There are 3 ways to turn a row about zero (a turn may also mirror it). The second row of each pair is the first, turned, with some noise. The first 27 pairs use one turn. New pairs use 2 turns, one after the other, and a turn may come again.
In the rows, 128 means zero.
Known pairs, each followed by its turns in order:
[164 137 168 153 130 147 147 116]
[166 100 157 113 144 129 146  99]  Z_500

[109 175 128 165 157 132  76 150]
[164 161  89  98 131  98 108  88]  Z_31

[127 146 163 101  89  81 126 137]
[105 130 130 148  67 103 113 151]  Z_129

[176  97 101  77 126 104 131  82]
[179 119 122 178 113 167 147 169]  Z_129

[ 86  83  92  85 112 154  76 107]
[146  85  73 116 104 110 154 193]  Z_31

[141 164 116  83 147 129 165 141]
[146 140  84 116 154 175 137 137]  Z_500

[161  93 148  83  90 176 154 129]
[140 115 130 115 144 123 143 216]  Z_129

[175 119  98 106  97  83  90  79]
[ 87 179 144 112 124 138  94  63]  Z_500

[ 83  81  96 152 115 145  98  77]
[ 65 138 164 103 112  80 130 156]  Z_500

[177 108 153 125 118  89 121 167]
[ 99 133 124 161 189 136  96 127]  Z_31

[132  77 106 159  94 145  87 164]
[ 65 113 144 149 181 154 131 143]  Z_129

[138  94 124  86 142 173  82 119]
[103  96  71 135  97 106 118 156]  Z_31

[132 137 167  94 174 103  78 132]
[ 98 114  95 179 128 139 158  84]  Z_500

[105 174 150 145 179 146 173 179]
[191  90  79 134 123 140 172 164]  Z_500

[110 163 164 165  93  97 129 135]
[157 181 141 111 155 163 119 124]  Z_31

[126 128 112 134 123 179  91 116]
[148 126  96 135  82 107 110 143]  Z_31

[100 137 108 114 113 158 118 169]
[ 97 156 134 123 154  98 159 136]  Z_129

[167  97 160 108 155  99 120 112]
[ 80 110 101 156 147 159 129 106]  Z_31

[145  94 174 133 179  98 161  79]
[186  95  83 123 112 147  68 124]  Z_129

[104  99 153 132 117 137  78  79]
[147 120  69 123 102 174 130 147]  Z_31

[147 119  91  83 113 136 127 178]
[119 118 141 168 151  95 179 159]  Z_129

[159 112  82 160 143 173  83 136]
[116 112 102  98 150  53  99 113]  Z_500

[ 81  91  87 155 131  93 124 111]
[186  82 124 118 148 144 164 126]  Z_31

[174 115 153 126 150  99 164 110]
[161 161 147 130 155 141 162  93]  Z_500

[147  87 123  89  91 115  85  90]
[ 66 153 160 140 149 134  95  94]  Z_500

[102  94 120 107 144 150 138 169]
[119 140  99 137 178  91 134 142]  Z_129

[143 154 175 177  77  93 126 140]
[ 84  98 175 112  79 125  84 125]  Z_129

New pairs. What belongs after each?
[ 82  85 115 150 161 125 102 129]
[158 135 163 107 183 141 140 124]  Z_500 Z_31

[179 169  95 127 104 170  85 138]
[129 147  81 178 129 187 167 132]  Z_500 Z_129

[122 102 139 114 125 123 166 156]
[123  88 139 107 135 109 135 104]  Z_500 Z_129

[169 167 169 125 144  81  97  84]
[170 154 158 114  62 103 165 101]  Z_31 Z_31

[159 132 168  99 129 152 143 148]
[ 96 101 120 153  89 129 126 150]  Z_31 Z_500

[102  90  80 143 128 163  82 121]
[130  93  89  89 135 118 182 159]  Z_129 Z_500

[ 78 141 164 106 102 118 171 104]
[125 117  95 144  94 159  74  92]  Z_129 Z_500

[ 99 148 110 166 164 160 123 118]
[ 92 135 114 127  87 130 172 116]  Z_129 Z_31

[ 77 137 147 106 140 137 149 168]
[172 124 121 134 142  84 100 158]  Z_500 Z_500

[100  96  86 122 149 125 175 166]
[146  86 116 141 110 138 118  56]  Z_129 Z_129

[162  82 100 143 131  84 162 112]
[144 100 145 136 137  61 132  84]  Z_129 Z_500

[ 96 103  93 105  86 129  82 151]
[167 165  81 163 146 105 100 123]  Z_31 Z_500

[174 154 147 179 108 172  93 146]
[174 186  77 163 132 115 129 116]  Z_31 Z_31

[160 102 104 156 111 154 166  95]
[125  72  93  95 137 121 151 141]  Z_129 Z_129

[171  95 136  86 142 116 107  92]
[122 170 151 130 186 125 101 102]  Z_31 Z_129

[101  82 105 159 141  80  90  78]
[188 101 157 130 196 153 133 149]  Z_31 Z_129

[150 136  96 110 149 173 130 170]
[ 97 132 115 179  94 135  97 115]  Z_31 Z_129

[177  78 160  96 171  84 147  90]
[115 160 164 109  77 149 154  54]  Z_500 Z_31

[168  90 133  97 100  87 139 172]
[ 79  97 138 150 164 120  76 108]  Z_129 Z_129

[ 80 167 165 128  90  90  85 104]
[177 184 130 102 112 129 145 189]  Z_129 Z_31

[155 129  77 167 171 107 163 120]
[126 116 135 159 111 206 138  97]  Z_31 Z_31

[ 87 133 172 104  78  87 126  94]
[ 87 148 134  55 139 126 103 159]  Z_500 Z_129

[ 91 150 111 126  87 130  83 125]
[ 67 165 121 139 139 145 126 148]  Z_500 Z_129

[129  89 117  96 107  78 105 172]
[119  73 123 103 153  95 120  77]  Z_31 Z_31

[ 95 139 168  89  77 168  92  97]
[128 162 164  81 134  68 130 180]  Z_129 Z_31

[104 111 142 121 114 168  93 137]
[136 164 116 131 144  90 146 114]  Z_129 Z_129

[167 145  84 177  87 137  88 116]
[ 59 146 142 152 116 159 107  84]  Z_500 Z_500

[106 144 124 115 122 168 138 107]
[148 126 132 122 104  94 161 132]  Z_129 Z_129

[119  92  84 150 136 114 116  79]
[162 156 170 101 163  97 119 131]  Z_31 Z_500

[135  90 165 136 131 165 174 177]
[104  84  91 114 189 110 136 113]  Z_129 Z_31

[112 110 132  78 127 127 145  89]
[131 154 106  85 144  91 132 115]  Z_500 Z_129

[140  93 140 162 150 121 154  81]
[143 109 133 146  73 158 103 147]  Z_31 Z_31

[121 101 155 173 161 153 179 132]
[135 102  69 162 119 155 169 120]  Z_129 Z_129

[119 121 164 125  77 167 158 160]
[105 132 110  82 190 112 122 138]  Z_129 Z_31

[ 96  88 118 108 115 174 136  81]
[144 132 164 149 157 126  69 167]  Z_31 Z_500

[ 88 109 160 146 178 112  85 124]
[134 154 165 141 138 119  54 119]  Z_500 Z_129

[ 89 103 177 158 173 129 113 121]
[ 58 147  93 102 126 113 115 129]  Z_129 Z_500

[ 82 150  84 146 128 114 163 122]
[106 136 162 141 118  85 164 160]  Z_500 Z_129

[101 110 160  83 133 138 164 142]
[103 107 118  71 133 125 123 172]  Z_31 Z_31

[155 180 122  78 123 107 109 158]
[171 162 180 127 104 150 116 151]  Z_129 Z_500

[117 111 137  79  91 177 172 139]
[179 136  69 177 125 146 114 126]  Z_129 Z_500

